Every row belongs to one group in each of 4 separate groupings. Each group adds its own fixed numbers to the row, and there is some noise. The rows also spread widely along 15 directions, which tell nothing about the answers.
(in the rows, 128 means zero)
Some rows, each with its group in each grouping after it:
[141 100 140 135  83 169 140 125 117 145 155 121 117 129 112 136 123 108
 145 110 114 176 135 106 163 146 136 127 135 144 129  98 150 169 195 123
 138]
(1) k_182 (4) (2)
[109 125 114 127 108 106 180 101 109 121 144 120 147 115 106 108 134 149
 138 145 172 175 137 113 124 103 185 169 111 108 180 111 105 139 140 110
 110]
(2) k_692 (4) (0)
[107 153 104 125 152 122 130 150 109 117 130 123 133 132 105 119 104 103
 134 150 123 117 104 136 153  89 142 159 132 115 118 111 112  96 119 124
 137]
(1) k_225 (0) (2)
[154 102 163 144  89 151  94 138 132 134 139 135 116 147 138 108 105 114
 115 146 153 147 137  99 141 133 161 126 131 135 145  98 161 140 125  79
 139]
(2) k_225 (0) (1)
[149 122 192 140 104 132 125 148 137 125 143 144 106 153 153 117 129 148
 148 145 164 125 151  93 101 141 152 102 137 114 134  91 136 132 101 111
 134]
(3) k_182 (3) (3)
[ 92 126 105  72 163 143 150 128 130 128 123 124 121 178  87 148 114 150
 127 197 136  76 140 135 173 143 167 201 106 110 146  96   4  89 125 145
 104]
(4) k_692 (3) (3)
[149 175 126 129 124 148  86 169  96 129 146 116 131 124 111 103 102  75
  60 139 141 104 114 137 143 149  98 135 124 136  90 135 137 115 137 124
 133]
(0) k_182 (1) (0)
[ 84 142 100 129 151 155 109 115 112 128 124 124 134 155  99 131 138 128
 102 179 114 132 127 145 149 113 173 156 114 119 170 132  67  90 151 103
 154]
(0) k_692 (2) (1)
[149 145 104 116 131 104 150 137  86  89 120  94 167  64 117 121  88  75
  35 137 175 119 106  87 140  84  80 132 143 135  78 114 177 173 142 141
 103]
(3) k_225 (1) (1)
[125 162 153 147 122 102 114 140  90  99 120 128 124 148 124 153 165 141
 147 141 148 141 134 120 105 138 115 101 132 113 123 147 124 145 113 161
 107]
(4) k_692 (2) (2)
[171  86 168 129 135 135 155 177 138 109 143 136 142 137 152 112 108 129
 178 102 146 164 126 133 102 121  79  84 139 135 131 145 140 118  79 103
 146]
(2) k_182 (3) (3)
[104 161 157 143 117 118 149 145  90 123 128 106 168 101 145 131 138 130
  53 165 180 125 107 108  98  95 122 131 114 132 118 133 144 120 104 129
 113]
(3) k_692 (4) (1)
[109 172 115 121 154 158 102 145 111 125 131 125 108 150  94 122 114  88
  99 179  98  88 124 127 183 121 149 157 142 112 107 101  95  91 161 122
 157]
(4) k_692 (1) (1)
[119 133 147 127 117 158  76 172  93 176 149 135 126  96 157 143 133 137
 143 116  95 111  93 176 117 110  96 126 103 159 113 172 155  80 122 145
 141]
(2) k_182 (3) (1)
[158 134 149  90 113  90 145 175 115 114 168 162 130  92 143  69 112 125
 102 110 186  97 169 133  66 182 112 126 112 109 138 132 127 105 137 127
 124]
(2) k_225 (3) (1)
[123 170 116 136  96 140 132 139  89 157 152 120 116 149 102 138 144 137
 151 143 152 152 124 132 130 149 180 172  74 122 161 115  97 153 132 154
  97]
(4) k_182 (3) (2)
[175 132 128 132 138 137  81 164 113 102 141 148 126 102 133  99 111  98
 133  97 133 137 137 131  75 124  91  73 111 118 123 159 182 137 112 131
 151]
(4) k_225 (1) (3)
[124  76 131 105 137 137  72 121 110 173 140 127 126 103 127 134 104 131
 134 139 107 105 120 134 135  96 123 173 110 144 124 159 165  80 132 122
 142]
(1) k_692 (3) (1)
[135 123 156 138 142 135 112 129 103 127 131 119 103 146 102 144 114  86
 139 139 107 132 111  85 151  96 115 139 142 104  87 122 168 128 126 136
 139]
(4) k_225 (1) (1)
[156 167 159 141 124  92 102 161  94 110 141 137 120 158 123 101 126 108
  97 154 173 121 155 114 117 178 123 129 133 122 124 134 133 122 125 117
 130]
(4) k_182 (3) (1)
[136 128 116 120 133 144  98 181 111 113 137 150 114 144 159 130 112 138
 136 166 114  85 130 137 128 121 136 119  99 128 151 131 116 105 117 147
 149]
(2) k_225 (2) (3)
[136 112 132 121 125 149  98 129 144 121 127 142 140  82 147  95 106 152
 100 158 171 106 134 112  81  76 158 110 117 122 157 113 145 110  82  99
 130]
(4) k_692 (1) (3)
[133 105 141 147 120 142 125 121 105 128 136 123 123 149 118 129 134 106
 141 132 114 168 137  91 143 123 143 119 134 127 140 116 159 153 176 117
 156]
(1) k_225 (3) (3)
[157 116 133 104 107 177 136 145 158 136 153 132  99 171  96 113  88 124
 171 145 145 136 143 118 154 146 184 165  92  99 147  74  77 138 107 115
 115]
(4) k_692 (4) (3)
[131 127 113 134 121 129 138 120 128 114 130 127 155 122 113  80 117 126
  93 148 179 169 145 127 126 118 174 130 140 138 179 109 107 128 150  59
 143]
(4) k_225 (3) (1)
[126 140 137 131 122 119  91 141  89 145 147 130 111 128 105 120 114  85
 122 126 113 128 116 123 144 126 130 162 118 114 105 142 170 108 150 127
 137]
(2) k_225 (0) (1)
[143 116 110 131 131 134 134 125 122 123 130 113 131 114 105 105  83 112
 100 168 172 133 124  79 123  70 176 172  94  99 152 113 150 135  87 107
 125]
(4) k_692 (2) (1)
[ 87 140 158 134 114 140 190 149 106 151 147 120 163 144 111 137 177 158
 144 119 168 176 110 153  82 140 134 140  83 117 172 164  68  92  94 130
 107]
(2) k_692 (2) (2)
[119 136 149 129 126 136 137 135 134 118 132 132 141  97 130  92 113 126
  99 150 154 120 129 117 119  91 144 120 153 118 118 103 131 100 126  98
 143]
(4) k_692 (4) (0)
[162 132 127 108 138 131  95 151 115 105 152 152  75 120 112 122 104  99
 155 108 114  96 153 107 101 151 113 108 105  90  91 115 156 150 139 174
 137]
(0) k_182 (3) (2)
[102 111 186 133 140 112 129  97 108 105 133 143 108 183  97 131 175 124
 108 160 147 137 170  74 101 180 142 119 144  92 145 127 115 118 158 117
 139]
(1) k_225 (1) (0)
[178 112  91 134 103 143 114 133 106 121 149 124 123 128 111 117  95 107
 120 133 160 163 149  93 126 140 154 146  74 132 176 123 161 196 132 131
 121]
(4) k_182 (1) (2)
[120  95 142 113 164 144 174 146 128 110 148 149 130  92 130  98 109  96
 114 126 103 114 136  97 114  90 108 107 150 104 118 119 156  87 166 119
 190]
(2) k_225 (1) (0)
[128 154 134 134  98 169 128 160 118 158 150 119 148  98 123  91 122 113
  99 118 158 140 104 141 111 115 150 128 108 137 130 111 129 116 131 106
 131]
(1) k_225 (3) (0)
[141  67 151  97 152 125 114 131 149 103 112 143 132 123 156 120  96 161
 114 175 150  84 156 111 125 106 117 118 158 139 133 114 116  98 103 101
 142]
(4) k_692 (3) (1)
[148 159 102  91 138 108 139 194 101 143 168 139 126 107 141  94  78 113
 145 137 130  77 119 159 127 120 120 185  88 117 125 131 112  75 109 152
 138]
(0) k_692 (3) (1)
[132 111  49  82 133 117 149 112 103 103 129 117 120  56 110 138  68 111
 114 153 122  93 124  97 176  69 151 186 125 125 117  67 146 168 174 166
 104]
(1) k_182 (0) (1)

New rows, each followed by its group in each grouping:
[127 111 136 136 133 140  69 148  95 145 133 130 120 164 141 140 123 129
 107 175 115 112 135 134 154 147 130 151 107 156 151 157 131 101 138 115
 152]
(2) k_182 (3) (1)
[142 157  94 114  98 123 120 164  93 157 147 107 144  94 130 130 101 118
 165 116 119 134  86 172 177  96 115 174 127 153 115 133 128 115 136 140
 105]
(1) k_692 (2) (1)
[134 100 157 140 137 144 103 120 123 124 133 133 102 148 124 155 130 129
 184 128 108 148 128 101 114  98 122 112 119 108 126 133 164 139 103 140
 144]
(3) k_692 (1) (2)
[107 122 192 147 112 141 195 130 114 118 140 127 128 150 125 152 176 137
 150 122 144 175 127  89 104 140 115  93 144 113 131 111 120 145 131 141
 122]
(2) k_182 (1) (2)
[139  75 118 111 155 146 129 118 145  75 106 128 146 128 148 136 106 148
 114 169 146 129 139 108 132  86 118  96 153 143 157 109 106 137 107 101
 141]
(0) k_692 (1) (1)
[104 135 154 112 126 137 163 134 110 139 143 117 142  88 127 133 127 125
  98 132 147 119 100 122 117  97  99 144 143 128  99 122 123  93 121 133
 113]
(0) k_182 (1) (1)
[150 156  99 112 110 136  54 154  97 163 148 125 103  94 120 118  84 113
 118 152 133  77 113 136 142 105 156 187  77 124 111 123 160 121 116 153
 110]
(4) k_692 (3) (1)
[107  92 190 133 121 109 179 104 106 120 140 124 136 126 113 123 138 105
  89 137 149 155 141  62 120 124 121 136 156 104 110 120 164 121 164 111
 140]
(2) k_225 (4) (1)
[129  92 140  87 112 172 156 115 139 152 148 121 143  67 104 126 113 125
 107  88 150 136 121 135 108 125 103 128 123 137 109 118 117 130 146 122
 108]
(3) k_182 (1) (0)
[137 144  85  97 113 145 120 144 115 150 155 121 142  47  99  89  90 112
  94 109 180 121 105 152  95  97 145 167  72 121 131 132 136 125 107 123
  92]
(2) k_182 (3) (1)
[163  98 150 109 146 158 133 158 155 103 138 134 117 164 121 121  99 112
 168 134 128 126 134 115 142 130 106 110 143 115 117 102 104 117  94 112
 140]
(1) k_692 (1) (3)
[142 166 168 173  76  80  87 110  66 115 126 114 137 150 132 133 172 131
  91 151 182 176 152 104 139 175 125 114 167 156 138 139 160 178 163 113
  99]
(4) k_182 (1) (0)
[ 99 107 168 127 156 143 155 104 125 109 116 120 119 151 102 161 143 136
 131 164 137 131 123  78 122  94 126 127 147 101 112 112 109 118  98 138
 116]
(4) k_182 (1) (3)
[120 176 106 128 140 133 130 173  92 124 134 126 148 109 137 118 122 126
 121 146 135 113 103 150 117  93 130 130 107 128 129 133 114 108 113 147
 133]
(4) k_225 (3) (3)
[107  78 175 120 155 144 101 119 129 141 125 140 113 121 127 150 130 134
 141 135  98 105 123 108 110  96  96 115 150 117  99 152 153  72 117 129
 153]
(1) k_182 (2) (3)
[128 115 109 141 124 124  96  99 102 135 126 112 145 134  95 128 129 132
 119 138 162 182 129 129 131 116 144 153 113 141 169 159 133 142 116  98
 108]
(4) k_182 (1) (2)
[144 124 143 120 135 164 109 138 126 127 131 119 109 145  91 137 104  92
 110 139 132 118 122 102 156 131 107 134 134 121  87 110 130 133 120 128
 121]
(4) k_182 (1) (2)
[123 129  99 129 136 187 143 152 133 124 144 140 110 123 123 118 103 111
 164 143 101 135 113 110 125  74 190 127  89 101 158  76 129 134 129 134
 162]
(1) k_225 (0) (3)
[137 116 137 129 154  82 125 121  99  67 123 137 150 108 143 107 131 129
  72 159 176 121 163  87  71 124 101  96 137 115 146 148 156 135 118 126
 140]
(0) k_692 (1) (0)
[141 171 153 141 112 142  87 143 119 110 134 126 139 130 100  89 140  88
  67 126 180 147 130 130 110 159 122  93 147 125 113 126 128 130 135  81
 123]
(1) k_225 (1) (1)
[104 124 165 113 154  56 125 124  87 124 132 135 136 126 127 115 134 148
  85 174 171  86 155 109  94 141 116 168 138 116 125 161 126  68 112 132
 118]
(4) k_182 (3) (0)
[119 128 144 119 150 121 138 155 129 114 133 154 130 135 143 103 127 150
 145 145 143 111 141 138  98 114 135 113 137 115 145 128 103  82 111 115
 154]
(4) k_225 (3) (2)
[151 156 115 122 119 145 120 154 125 111 132 130 127 103 117 115 111 123
 146 116 148 140 120 141 118 110 129 105 128 118 120 119 119 139 108 127
 115]
(4) k_182 (2) (3)
[135 144  81 102 117  95 131 150 119 112 142 135 163  79 122  67  93 128
  79 137 185 117 143 164 133 130 134 151 140 141 158 133  99 100 144  82
 118]
(2) k_182 (2) (2)
[141 114 118  90 142 176 129 164 138 134 143 130 110 111 114 140  96 122
 181 107 106 113  99 157 141  99 109 132 108 120  99 115  99 112 102 147
 120]
(2) k_182 (3) (1)
[120 155  84 106 132 126 102 144  97 136 136 115 153  70 119 112 102 117
 100 136 139 109  97 168 150  83 115 163 121 145 121 146 123 100 125 121
 110]
(2) k_692 (1) (1)
[170 153 151 160  66 157  82 173 103 162 149 123 125 132 153 126 119 126
 155 119 138 159 108 140 138 132 130 118 115 156 131 133 164 146 114 125
 122]
(4) k_182 (2) (3)
[136  93 176 140  93 115 119 120 126 145 146 140 141 100 135 103 135 142
 138 104 173 166 142 112  73 126 133 115 132 130 145 137 181 125 113  95
 122]
(1) k_692 (0) (2)
[101 179 162 154 121 109 102 120  83 128 132 124 118 188  77 146 175 114
 125 149 151 156 137 121 115 174 152 145 109 100 128 145 106 133 124 139
 104]
(4) k_692 (0) (2)
[110 114 142 111 133 129 138 123 114 122 136 129 127 150 101 143 141 136
 131 138 145 131 132 128 131 150 119 145 126 120 139 137  88 112 122 131
 106]
(2) k_182 (1) (2)
[ 89 143 137 115 151 138  88 116  94 110 115 141 110 159 113 174 169 151
 113 174 127  93 135 115  95 140 134 120  93 108 138 149  93 123 113 178
 106]
(4) k_225 (1) (3)
[117 154 164 130  96 149 142 140  91 147 136 109 127 132 118 155 148 124
  89 150 157 126 120 102 134 156 129 141 116 137 108 106 111 151 147 158
  96]
(4) k_182 (3) (1)
[127 146 135 136 128 129 156 139 113 122 144 119 131 118 101 116 126 105
 138 120 151 151 111 111 119 104 123 131 133 108 113 116 138 126 109 126
 115]
(1) k_182 (1) (2)
[137 138 150 156 100 151 133 136 120 143 149 118 138 145  95 104 132  93
 134  91 145 199 121 129 127 139 137 110 131 122 134 135 138 136 151  84
 148]
(3) k_225 (2) (2)
[130 108 100  96 144 103 159 131 113  91 124 125 172  60 145 117 110 144
 105 133 155 118 126 137 122  83  87 116 153 147 133 133 124 124 133 127
 118]
(2) k_692 (1) (0)
[173 130 123 124  83 134 154 164 111 134 159 116 151 128 122  85 104  95
  92 122 166 165 151 127 164 186 128 140 138 162 152 100 120 157 190  90
 136]
(1) k_182 (3) (1)
[ 98 134 119 131 136 162  86 126  96 162 139 126 121 111 117 136 122 115
  86 170 108  91 117 114 134  96 151 163  97 126 132 138 151  95 144 140
 149]
(4) k_692 (1) (2)
[121 137 105 112 174 125 173 135 125  64 123 134 133 114  88 118 125 106
 144 116 128 146 132 123 118 100 110  90 154  87 115 121  94 130 138 131
 137]
(2) k_182 (2) (3)
[ 85 153 145 124 108 130  93 116 134 167 156 162 111  81 131  91 135 166
 165 116 142 118 117 165  67  77 198 141 107  94 150 131 134  63  99 102
 130]
(3) k_225 (4) (2)
[ 95 161 137 125 139 107  52 109 102 131 131 155 102 145 103 122 155 142
 127 156 136 103 145 147 102 140 160 138 124 103 142 154 110  84 124 121
 124]
(4) k_225 (1) (2)
[109 164 177 140 115 157 158 168 118 140 140 124 148 137 130 134 159 132
 131 121 142 148 106 154 123 138  97 100 155 143 111 129  87  91 114 121
 123]
(4) k_182 (1) (2)
[106 131 116 115 180 130  99 128 119 106 122 147 116 113 104 119 110 113
 114 156 117  96 135 124 102  99 138 127 124  97 123 135 127  88 116 129
 150]
(4) k_182 (0) (3)
[142 165 138 110 116 123  66 144 107 151 154 132 128 137  79 100 133 104
 119  89 167 141 137 178  85 190 118 138  86 114 119 177 106 111 119 113
 101]
(3) k_225 (3) (3)
[150 164 123 123 125 118  62 141 107 114 138 124 112 137  84 110 114  96
  83 144 184 104 136 118 111 159 127 146 104 110 106 135 134 137  92 126
  86]
(1) k_182 (1) (2)
[113 154 127 104 138 123 140 136 128  96 119 133 119 178  93 132 139 139
 150 154 145 134 140 149 160 154 149 133 156 110 135 103  27 110 134 113
 110]
(4) k_225 (2) (1)
[106 155 143 105 145 127  80 123 114 145 130 124  99 184  58 121 117  97
  94 169 144  82 138 127 162 165 153 189 124  95  93 120  77  85 131 117
 112]
(4) k_225 (3) (2)
[179  93 147 137 114 150  80 158 131 153 156 140  98 124 152 118  72 108
 202 110  96 133 114 117 124  82 127 133 105 119 117 128 205 122  85 127
 157]
(0) k_692 (0) (3)
[ 99 127 128 145 142 162 139 138 115 128 126 124 132 153 120 135 136 132
 139 163 109 148 110 134 159  93 153 132 135 130 154 125  94  95 134 102
 159]
(2) k_182 (2) (0)
[123 167 152 146  77 131 101 130  92 179 164 130  97 144  95  97 127  96
 105 148 144 135 135 103 144 151 195 192 106 102 138 115 151 110 170 107
 133]
(4) k_225 (2) (1)
